Each cloud of rows lies close to a flat space through zero, with a little noise off it, and is much wider in some directions of that space than in others. After each cloud: how many dimensions does that space have?

[[ -6  -5  -5   5   8  -3  -4  12   8  -5 -10  -2   2  -6   3  -2   2  -2
    9   5  -1  11]
 [ -8  -5   4   3   3 -18   5  -2  -6   0  -3  -4  -9 -13  -4  -3   5   5
    8  -4   1   9]
 [  9   3   8   2  -5  -3  15 -14  -3  11   3   0   2 -17  14   4   4   9
   -1  -1  -1   5]
 [-20  -9   3   4   6 -18   0   2   1  -3  -4  -3  -9 -12  -1  -7   7   6
    6  -1  -4  15]
 [  4   7  13  -4 -11  20  -1  -6 -11   7  -3  10  14  -3  21  12  -3  -1
   -7   2  -6  -4]
 [ 11 -14 -20  10   9  -6   4   9  11   0  -7  -9  -2 -16   5 -13  10   4
    6  -1  -8  10]
 [  4   4  -6   4   7  -2  -4  12   6  -9  -8  -6  -1   7 -12   5  -3  -8
   12   3  10   0]
 [  2   6   5  -9 -10  10   2 -10   0   7  13   7   4  12   4   2  -6   2
  -15   0  -3 -12]
 [  1   6  -7  -1   4   2  -6   5  16  -6   6  -4  -1  19 -10   0  -4  -5
   -2   5   8  -4]
 [  2   8   3   6 -11  10  -2  -9  -4  -1  -1  -1  10  -7  10   5   8  -2
    1   0  -3   6]
 [-14 -24 -14  -1  18 -18   0  16  14   2  -2   2 -14  -4   0 -22  -2  10
   -2   1 -11   9]
 [ 27  15  -7  13 -11  -1  11 -22   2  -2  10 -16   1 -11  -8   5  14   0
    5  -6   6   2]
 [ 16  -3  -6   7  -9  14  -1  -3 -19   0  -8  -1  10 -17  10   5  10  -4
    4  -7 -10  -1]
 [-27 -11  -5   0  15 -36  -2   7  15  -8  10  -9 -24   7 -28 -19   1   6
    3   0   6  12]
 [ -2   2  -3  -2   0  -7  -3  -3   4  -5  11  -4  -7  12 -16  -3  -1   0
   -4  -1   4  -5]
 [ 26 -10 -18  12   2   9   2   8  -9   1 -12  -6   6 -22   8  -1   9  -2
    9  -6  -7   1]
 [ 36  10  -8  -1  -3  17   5   3  -3   3  -5  -3   7   7  -3  15  -7  -7
    7  -1  12 -18]
 [-24  -4  14 -16  -3  -6  -4  -5  -7   3  13  13 -10  19  -8  -6 -10   5
  -16  -1  -1 -11]
 [ 10  -2 -13   1   6   5  -3   8  13  -3   2  -3   1   9  -4  -4  -2  -3
    0   3   1  -3]
 [-18  -5   4  -2  10  -5  -8  15   2  -6 -11   3  -3   4  -3   0  -4  -4
    8   4   2   6]
 [-27  -2  15 -18   5 -13   4  -4  14  12  16  14 -11  18   4  -8 -15  14
  -20   7   0  -1]
 [-17   0  -4   6   3  -7  -6   2  17  -7   5  -5  -3   6  -2 -10   5   0
   -1   6  -3  12]
 [-17 -18  -8   4  10 -15   3   3  13   5   2   1  -6 -14  13 -20   8  12
   -6   2 -16  20]
 [-10  -2  -1  -2  10   3  -9  18  13  -5  -8   4   3  12   0   0  -8  -7
    5   9   4   2]
 [ -6  -2   1  -2   0   1  -2   1   7   1   3   3  -1   3   4  -3  -2   2
   -5   2  -4   2]]
  7

[[  1   6   1  -2  -1  20 -22   4  15  10 -22  -4 -10   6  -5   6  10   2
   -3 -26  13  -8]
 [  1   2  -7   1   3   5  -5  -1   1   3  -5  -2  -3  -1   5  -5   5  -1
    3  -9   2   3]
 [ -1  11  -9  12   2  13 -19   0   1  -5 -15  -8  -8   3   3  -9   3  -4
    3  -7   1  10]
 [ -1  -5  -7   4  -4  -4   1   0   2   5   5  -5   4  -6   6  -7  11  -3
   -3  -5   2  -2]
 [  1  -1   0  -7   5   1   2  -5  -2   6   1  11  -2   0   4   2  -1   1
    6  -6   3  -3]
 [ -2  -1  -4   6  -3 -19  20  -8 -22 -17  24   2  10 -11   7  -7 -13  -1
    2  33 -16   8]
 [  2  -2  21  30   4  -3 -11  -9 -10  -4   4  11  -1  12  12 -20  -7  -8
   12   5   3   9]
 [ -7   5 -31  -3  -7 -11  14  -8 -19 -16  17  -7   5 -21   8  -4  -5  -1
   -1  28 -17   8]
 [  3  -2  -2 -17   5   4   5   2   7  11  -4   4  -2   0  -3   9   4   5
    1 -14   5  -5]
 [ -1   1   3   2  -2  -4   3  -3  -6  -5   5   1   2  -2   1   1  -6   2
    0  10  -4   1]
 [  3   1  23  27   4   0 -12  -4  -5  -5  -2   7  -2  15   5 -14  -9  -6
    9   3   3   9]
 [ -1  -2   8  -4  -4  11 -12   6  14  12 -11   0  -4   4  -7   9   9   2
   -7 -20  12 -13]
 [ -2  -6   5  31  -6 -12  -3  -4 -11  -7  14  -2   6   0  13 -24   2 -12
    3  13  -3   9]
 [  3   1  10  10  -8  -4   0   3  -2  -4   3 -11   8  -2   0  -1   1   4
   -8   3  -1  -1]
 [ -6   6 -35 -22  -1   6   5  -1   1  -1  -4  -6  -4 -15  -1   8   6   2
   -3  -1  -6   0]
 [ -4  -2  -4  11 -10 -23  19  -9 -25 -17  29  -1  14 -15   9  -8 -12   0
   -2  36 -16   5]
 [  0   6 -15  -7   0   3   2   0  -2  -5  -3  -8  -1  -7   0   2  -1   3
   -2   3  -6   4]
 [ -4   4 -14  -1   6   6  -7 -10  -7   0  -2  12 -10  -2  11  -5  -2  -4
   12  -2   0   5]
 [ -4   5  -5  22   0   2 -13  -9 -11  -9   0   3  -5   1  13 -17  -3  -9
   10   7  -2  11]
 [ -5  -1 -18 -14   0 -14  22  -8 -16  -7  19   6   5 -15   5   3  -8   2
    2  21 -12   2]
 [  4  -1  28  32 -13 -14   0  -2 -14 -13  16  -9  15   2   5 -12  -8   1
   -6  21  -5   4]
 [  2  -4  14   7   0  -3  -1   4   4   1   0   0   3   8  -3  -1  -1  -1
   -1   0   3  -1]
 [  5   2   3   8   5   4  -7  -1   0   2  -6  -1  -3   5   6  -9   2  -2
    5  -9   3   7]
 [  3   0   7 -13  -3  17 -14  15  27  16 -23 -10  -4   8 -16  17  15   6
  -13 -31  14 -15]
 [  7  -7  17  -2   1   2  -1  12  17  12  -8  -7   4  10 -10   3  10   2
   -6 -18   9  -6]]
  7

[[  4  -2  -3  -3  -9   0  20  -9 -13 -16   7  -1  -1   4  26   0  -1  10
   -4 -12  -1  31]
 [  6   2  14 -24  -4  -6 -11   6   4  -9  -8  11 -11 -18   9 -19 -10  11
   18  12 -18  -1]
 [-12  -1  -8  -6 -12 -27   3  11 -11  -6   9  -5   0  -7  -4 -12 -20   1
   15  -2  -1 -24]
 [ -6   5  -9  -1 -10  -2 -14 -17   9  -5  -9  -9 -23  -4  -7 -12  -5 -22
    3  -7   4  -7]
 [ -5  -4  -6  12   4   2   9  -4  11  27  -7   8   3  -5  13   0  18   6
   -2 -16   0  11]
 [ -1 -14  -9   1  17   4 -11   7   1   2  -6  -6 -14  -5  -1   0   9  -6
    8  16 -18   1]
 [ 10  -1   5 -23 -14 -22  12  -6   1   0  -4 -25 -10  -1  -4   4 -18   3
    1   9  12  -6]
 [-11 -13 -26 -11  -6 -13  -2   6 -24  16 -11 -12   6 -18   6 -28  19 -20
   -2   3  19  -1]
 [ -3  -4   3  -9  18 -13  37  -2   8  13 -13  15  10   0   7   5   8  -1
  -10  19   9  -9]
 [-13  24  -7   2   0 -13 -14  -9  -6  17  20   1  -6 -14  -5  16   7 -13
   10 -12 -16   5]
 [ -8   3 -10  -8   2  13   9 -17   6  -4  13   5   1  -5  -7 -10  -7   1
    9  -4  17   3]
 [-10   3   6  -7  -6  -6   3 -14  -6  26  -9   7  -1 -10 -11 -14 -21 -13
   -6   6  21   8]
 [-10  17   8 -13   7  -3  17  -9  -1  11   0  -3  16  -4  21   4  19 -16
    3  -8 -19 -19]
 [  4 -11  -7  11 -14  10  -1 -24   1 -31  -5  15  18   0  11  23  -7   9
    9   7 -19   1]
 [ 11  11   6   4 -15   7   1   2  -1  -6  23   3  -3   1  -4  -5  22   1
   17  -2   2  16]
 [ 12  -2  -2 -10 -11  -6  21  -6 -13   2  -3  15   5  -4  10  -6 -13  -7
   -6   4   4 -15]
 [ -2 -18   7  24 -10   1 -12  -6 -11 -15  15 -10  -1   1  -8   2   2  -2
  -16   4  -2  10]
 [ 20  -1   9   2  -4   2  11   4   4   8  -2 -14   2  -7   5   8   2  -6
   -7  -6  12  12]
 [  9   7  10  18 -29  -5   2  15 -22  -4  -4  -7  -6   1  -5   3   1   9
    4  -6  -7  -6]
 [ 22   2   3  -2   5   4  21   6  17  17 -13  11   8 -12   7  13 -12  -1
   10  11   2  22]
 [  7   2  10  23   4  14  14   6 -12  -7   9  -2 -16  -6 -22  16  18  10
    5 -24  32   5]
 [  7  -6   1   8  14  -3   1  -5   3   6  -4  -3  -2  11   0  11  19 -22
  -26   1  14   8]
 [ -3   7 -16 -12 -26 -12   9   0 -17  -3  -1 -26   7 -20  10 -10  -1   4
   -6  12 -18 -17]
 [ 20  -7  13  -4  -1  19  -4   2   1  15   3   4 -12   8  -5   4  -1  20
    5   1 -10  -9]
 [  6  10  12   3  10  -3 -15  13  16   8   6  20   0 -13   6 -11   1  -2
  -14  -4 -11  -3]]
  20

[[ 23 -15   3   0   6  -6  17   1  -6  -9  16   6   6   0 -12   2  -9 -12
   10  16 -31  -2]
 [-11  14 -16   9   2  13  -9  14   0   8   6   3   4  10   2  -9  12  17
    6  -6   1   6]
 [ 11  -3  -8  -3  -3  -3  14   0   8 -12  12  12   3  -2  -9  16   1 -11
   10   4 -17  -5]
 [ -4  17   1  -6  -5   6 -10  15 -17  11   9 -16 -19  37  -3  10   9  -7
   -3 -12   6  -5]
 [ -1 -14  11  -5 -14 -12 -21   1 -19  40 -18 -15 -15  -6  34 -18  -8   1
  -15   9  12  12]
 [-22  30 -12  13   3  15 -24  12 -11   4   1 -16   8  22   8 -23   8  20
   -7  -4  14   4]
 [-13   2  17 -10  28   9  17   4  18 -13   1   7  -6   5  -8 -15   8  16
  -18 -11   1  18]
 [ 12   9  -7  16  -5  14  13   5 -18 -11  28  -9 -15  13 -15  18  31 -15
   20 -14 -14 -20]
 [-21  13  -5   4  -3  -1 -14   4  -2  -2  -8  -9   1   7  18 -22  -2  10
  -20   6   7  10]
 [  8 -22  16 -12  -3 -17 -12   8 -14  32 -15  -4  -5   4   4  -8 -29  -1
   -6  16  -2   9]
 [  1   0  -5   0  -7   3  -2   8   0  11  -1   4  -7   4 -22  28   2  -4
   20 -15   6 -15]
 [-18  36  -2  -1  28  21  -4 -14  25 -29   6   3  30   2  20 -29  14  27
  -18  -7  19  21]
 [ -5 -10   3  -5  -2  -3   1  11   4  19  -5   5 -12  -5  -8  11  -3   1
    9  -7  -4   0]
 [  7  -9   9 -11   2  -5 -17  26 -22  34  -9  -4  -8  39 -17  -7 -25   7
   -3   6   3   9]
 [ -3   9  15 -11  35  13  26 -12  34 -34  13  16  14 -14 -16   3   8   7
    1 -13  -5   7]
 [  3  -5 -15   0 -19  -9  -4  -1   7   5  -6  10   6 -14  -5  25 -11 -10
   17   4  -3 -14]
 [ 10 -12   6  -1   8  -4  23  -5  11 -15  11  10   3 -20 -12  12  -2 -11
   11   4 -23  -6]
 [ 14  -5   5   3 -11  -5  -6  -5 -20   9   3 -14  -5  -1   6   6  -2 -16
    6   5  -2 -11]
 [-11   5  -2   2   4   3  -8  -4   8   2  -6   1  10 -11  13 -14   0  13
   -5   1   9   9]
 [ -6  -5   2  -5   0   0 -18  21 -18  36 -13  -5 -15  31   9 -25  -4  19
  -19   2  12  22]
 [ 12 -19   7  -4   5  -7  17  -6   5  -5   3  10  -1 -16   2  -2  -2  -5
   -2   9 -16   6]
 [  8 -11  23  -2  -5  -9 -19  -8 -23  27 -15 -23  -6  -8  14  -6 -15  -8
   -2   3  15  -4]
 [ -6  16  -8  -6  13  14   2   1  17 -11   3  13  12  15 -11   1   8  16
   -1 -12  12   7]
 [  3  10  -9  13 -10   5   6   1 -13 -18  17 -11 -10  12  -7  10  17 -15
    5  -3  -9 -17]
 [  0  19 -23  -3  15  14  24  14  35 -40  26  32  21  16 -57  38   0   0
   31 -10 -25 -15]]
  10

[[  2   6  13 -10  38  11  -9  -4 -16  -2   2   2  13  18  22 -11  25  -9
  -19  10 -13  -3]
 [ -4  -6   2   4   5  16 -18 -19   1  15  -4 -32   9  -4  23  -3  48  29
  -16  -6   6  20]
 [  3  15 -48  24   1  42  -5 -24  -2  -8 -43   6 -27 -13  16  -5  30  15
  -14 -32  17  15]
 [ -2  11   4   8  -5 -24  22  -9 -19  -7   5  24 -21  -1 -13   1 -26 -25
   -5  -4 -24  -5]
 [ 15   4  11 -21 -11 -23  13  21 -13  -9   8 -14  15  -6 -18  12 -30   3
   18   0   9   1]
 [ -1 -19  -6  17 -16 -13  -5 -14 -14  18  -9  -1  -1 -11  -9   9 -15   1
   -1   5   7   8]
 [-11 -30 -35   8  31 -12  21 -13   8   3 -17 -40 -42 -14 -33 -23 -15  38
  -15  -5  14  31]
 [ -7  -6  -8  -5 -14  -1   2 -12  16  -9 -17 -13 -19 -35 -21 -12  -1  -6
  -27 -14  -2  37]
 [ 31 -15  -2  -3  -8 -10 -13 -13  14 -32   3 -19 -19 -23 -21  -5 -11   1
  -13  35  17  38]
 [ -4 -25  -5 -16  12 -23   4  18   1  -4   2  10  -6 -26 -35  -7 -34   0
    7  18   2  -1]
 [-39   2 -15  21  30   7   4  20  10  10 -46   3   5 -14 -33   5 -28  39
   13  -4  -1 -37]
 [-31 -10  -4  30   6  15   0 -17   7   6  -8 -10 -25 -17 -12  -8   5   0
  -11   2   6  13]
 [ 10  19 -29  19  -1  25  -8   8  10 -28 -21  15   7 -24 -24  22  12   2
   11   5  27 -16]
 [  7 -14  12  10 -27   3  -7 -18   2   9  10 -11  -3  19  24 -11  13  -2
    0  -1  -2  20]
 [-14 -17 -14  28   6  42 -30  -8  -1  13 -37 -21   1 -26   6  10  14  15
  -18 -17  13  12]
 [ 18  -8   0  15  -1  11 -26 -21   5  -6  18  22 -14   8  31 -10  36   8
   -5  29 -16  -4]
 [ 26   2   5  -6  16 -18  24  21  -7 -37   8 -10  -1   8 -25  -1  -9   5
   13  -4  -2  -7]
 [ -3   5  -9 -12 -27   0   1  16  30   8  -4   0  -2  -4 -14  -6 -26 -27
  -14  20  -7  21]
 [-32 -34  -1  21  20 -10 -21 -30  -4  48 -11  -5  -1 -11  13   8  11  41
    4   3  26  -5]
 [ 34   0 -31  30 -17  10 -10  -7  31 -22 -12   5  -5  -1 -16   9  20  -6
   -8  20  15   9]
 [ 10  10  -7 -11  -6  10   5 -25 -28 -13 -14   1  16  24  -4 -18   2  -8
  -17 -11 -23   1]
 [ -2  14  13   9  25 -11  13   8 -11  -3  10   4  23  11  -6  15  23   1
   16   6  17 -22]
 [ -1 -14 -10   7   3  -3  -3 -34  -3  -2  -6  11 -17  -6   4   1   9   1
   -7 -30  11   0]
 [  8  -3   8   3 -10  10 -19  11  16  -3  -3   4  11 -10   9  11  11  -6
    1  -3   4  -1]
 [ 22   4  11  -3  -5  -5  -5 -19 -17 -21 -22  18  -3   9  18 -26  10  -1
  -19  -5 -34  13]]
  17

[[-11  23 -39  -5   5 -33  -5  17  38  -7 -26  23 -10 -18  17 -13  36   6
   -9  16  14 -16]
 [  2   3 -13  -1  21  12  13   0 -12  24  -5 -11  -7 -28   5  -3   6  29
   11 -13 -22 -19]
 [ 29  -7  -5  19   4  15 -32  20   1 -17  29  11   5  -3   8  -6   0 -24
   -9   7  -6 -26]
 [  5  -5  -1 -12  -3   4   6  -4   6  -9   8  -3  14  -4  -3   9   0  -5
   19  -4 -12  -2]
 [ 12   7   5   3 -15 -31   4 -15  21 -16  -5   3  10  16 -10  -2   9  -6
    5  17 -18  -2]
 [-17  -5  14 -20  20   1   5  -5 -22  -8  -4   6  -5  -6  -2   1   8  11
   -6   7  -5  22]
 [-17   0  -6   4  17 -44   7   5  17  -3  -6   6   3  14  17 -15  31   1
    1  16  24  -3]
 [-15   3 -13  -7  28  -1  20  22   3 -14   4  22   1  -3  25  -3  -9 -10
    3  -3 -17  -6]
 [  5   4  -5  -6  -4 -20   4  15  16  14   4  28   9 -25   1  -7   0  14
    1  17  -1  -3]
 [ -1  -7  -2  -8  16 -44  44   2  21  12 -13  14  10 -28  28  -8 -12  14
    8  -6 -23   7]
 [  4  -6 -18 -22   3 -18  -8  12  36   3   1  -7 -13   2  30  -1 -17 -29
   17  -5   4  22]
 [ 28  39  -4  -3  12  10 -11   5   7 -17  16   3   6  -4   4   9 -35 -12
    4 -26   1  14]
 [ 14  10 -26  -9  -6   9   6 -11  -8 -15   3  21  10  -4 -13  -5   8   2
   -7  -5  -9  12]
 [-15   7  -2   0  15 -26  -6  40  -4  31  -7   3  17 -28   5  -1 -42 -11
   -2   3  10   1]
 [-13  21 -13  -1  -1   6   3 -12 -23   6  16  16   8 -22 -38 -15   2  33
   22  -1  -8  -7]
 [ -9 -28 -10   8  22   4  26  24 -24  29   7  -1 -27  -7  -4   5 -13  -8
    6   3   1  -7]
 [  1  -7  20  14 -18 -10 -11  14 -12 -11   8   0  -8  23  -6   0  -4   6
  -15   8 -13  -9]
 [ 23  12  25   3  -5 -41  -2  -2   6 -14  -1 -11  29   8  16  15  -7 -12
   -8  -1   2  25]
 [  3  14  -7   5   7  12  -7  11 -27 -20  13   6 -12 -14  -4   4  -8  14
  -17 -27   3  19]
 [ 17  12   5  23   6  -4  -5 -12  16  -5  11  -3   4  -4  23  19  -2 -11
    7  30   2   8]
 [  0 -13  13 -18  15   1   1  23  -1  -7   4  -4 -22  -5   8   5  -6  -3
   -6 -35  22  11]
 [ -1  10  14  -5  -7 -14  16  34 -13  13   2   8   3  14   8   8 -25   2
   -3  -6 -11 -12]
 [ 27  30   4  18   1   3 -21  14   6 -40  11   6  -4 -11   0  17  -9 -13
   -8  -9   6 -29]
 [-17  -3   7  -2  -2  42  -7 -10  -6   2  -7  -5   1  -9 -37   8   4  31
    0   1 -10  -5]
 [ 11 -11   0  -7   4 -34   5 -27  -7   2 -10 -13   8  -4  11   3  -8  22
   -5  -3  25  21]]
  20
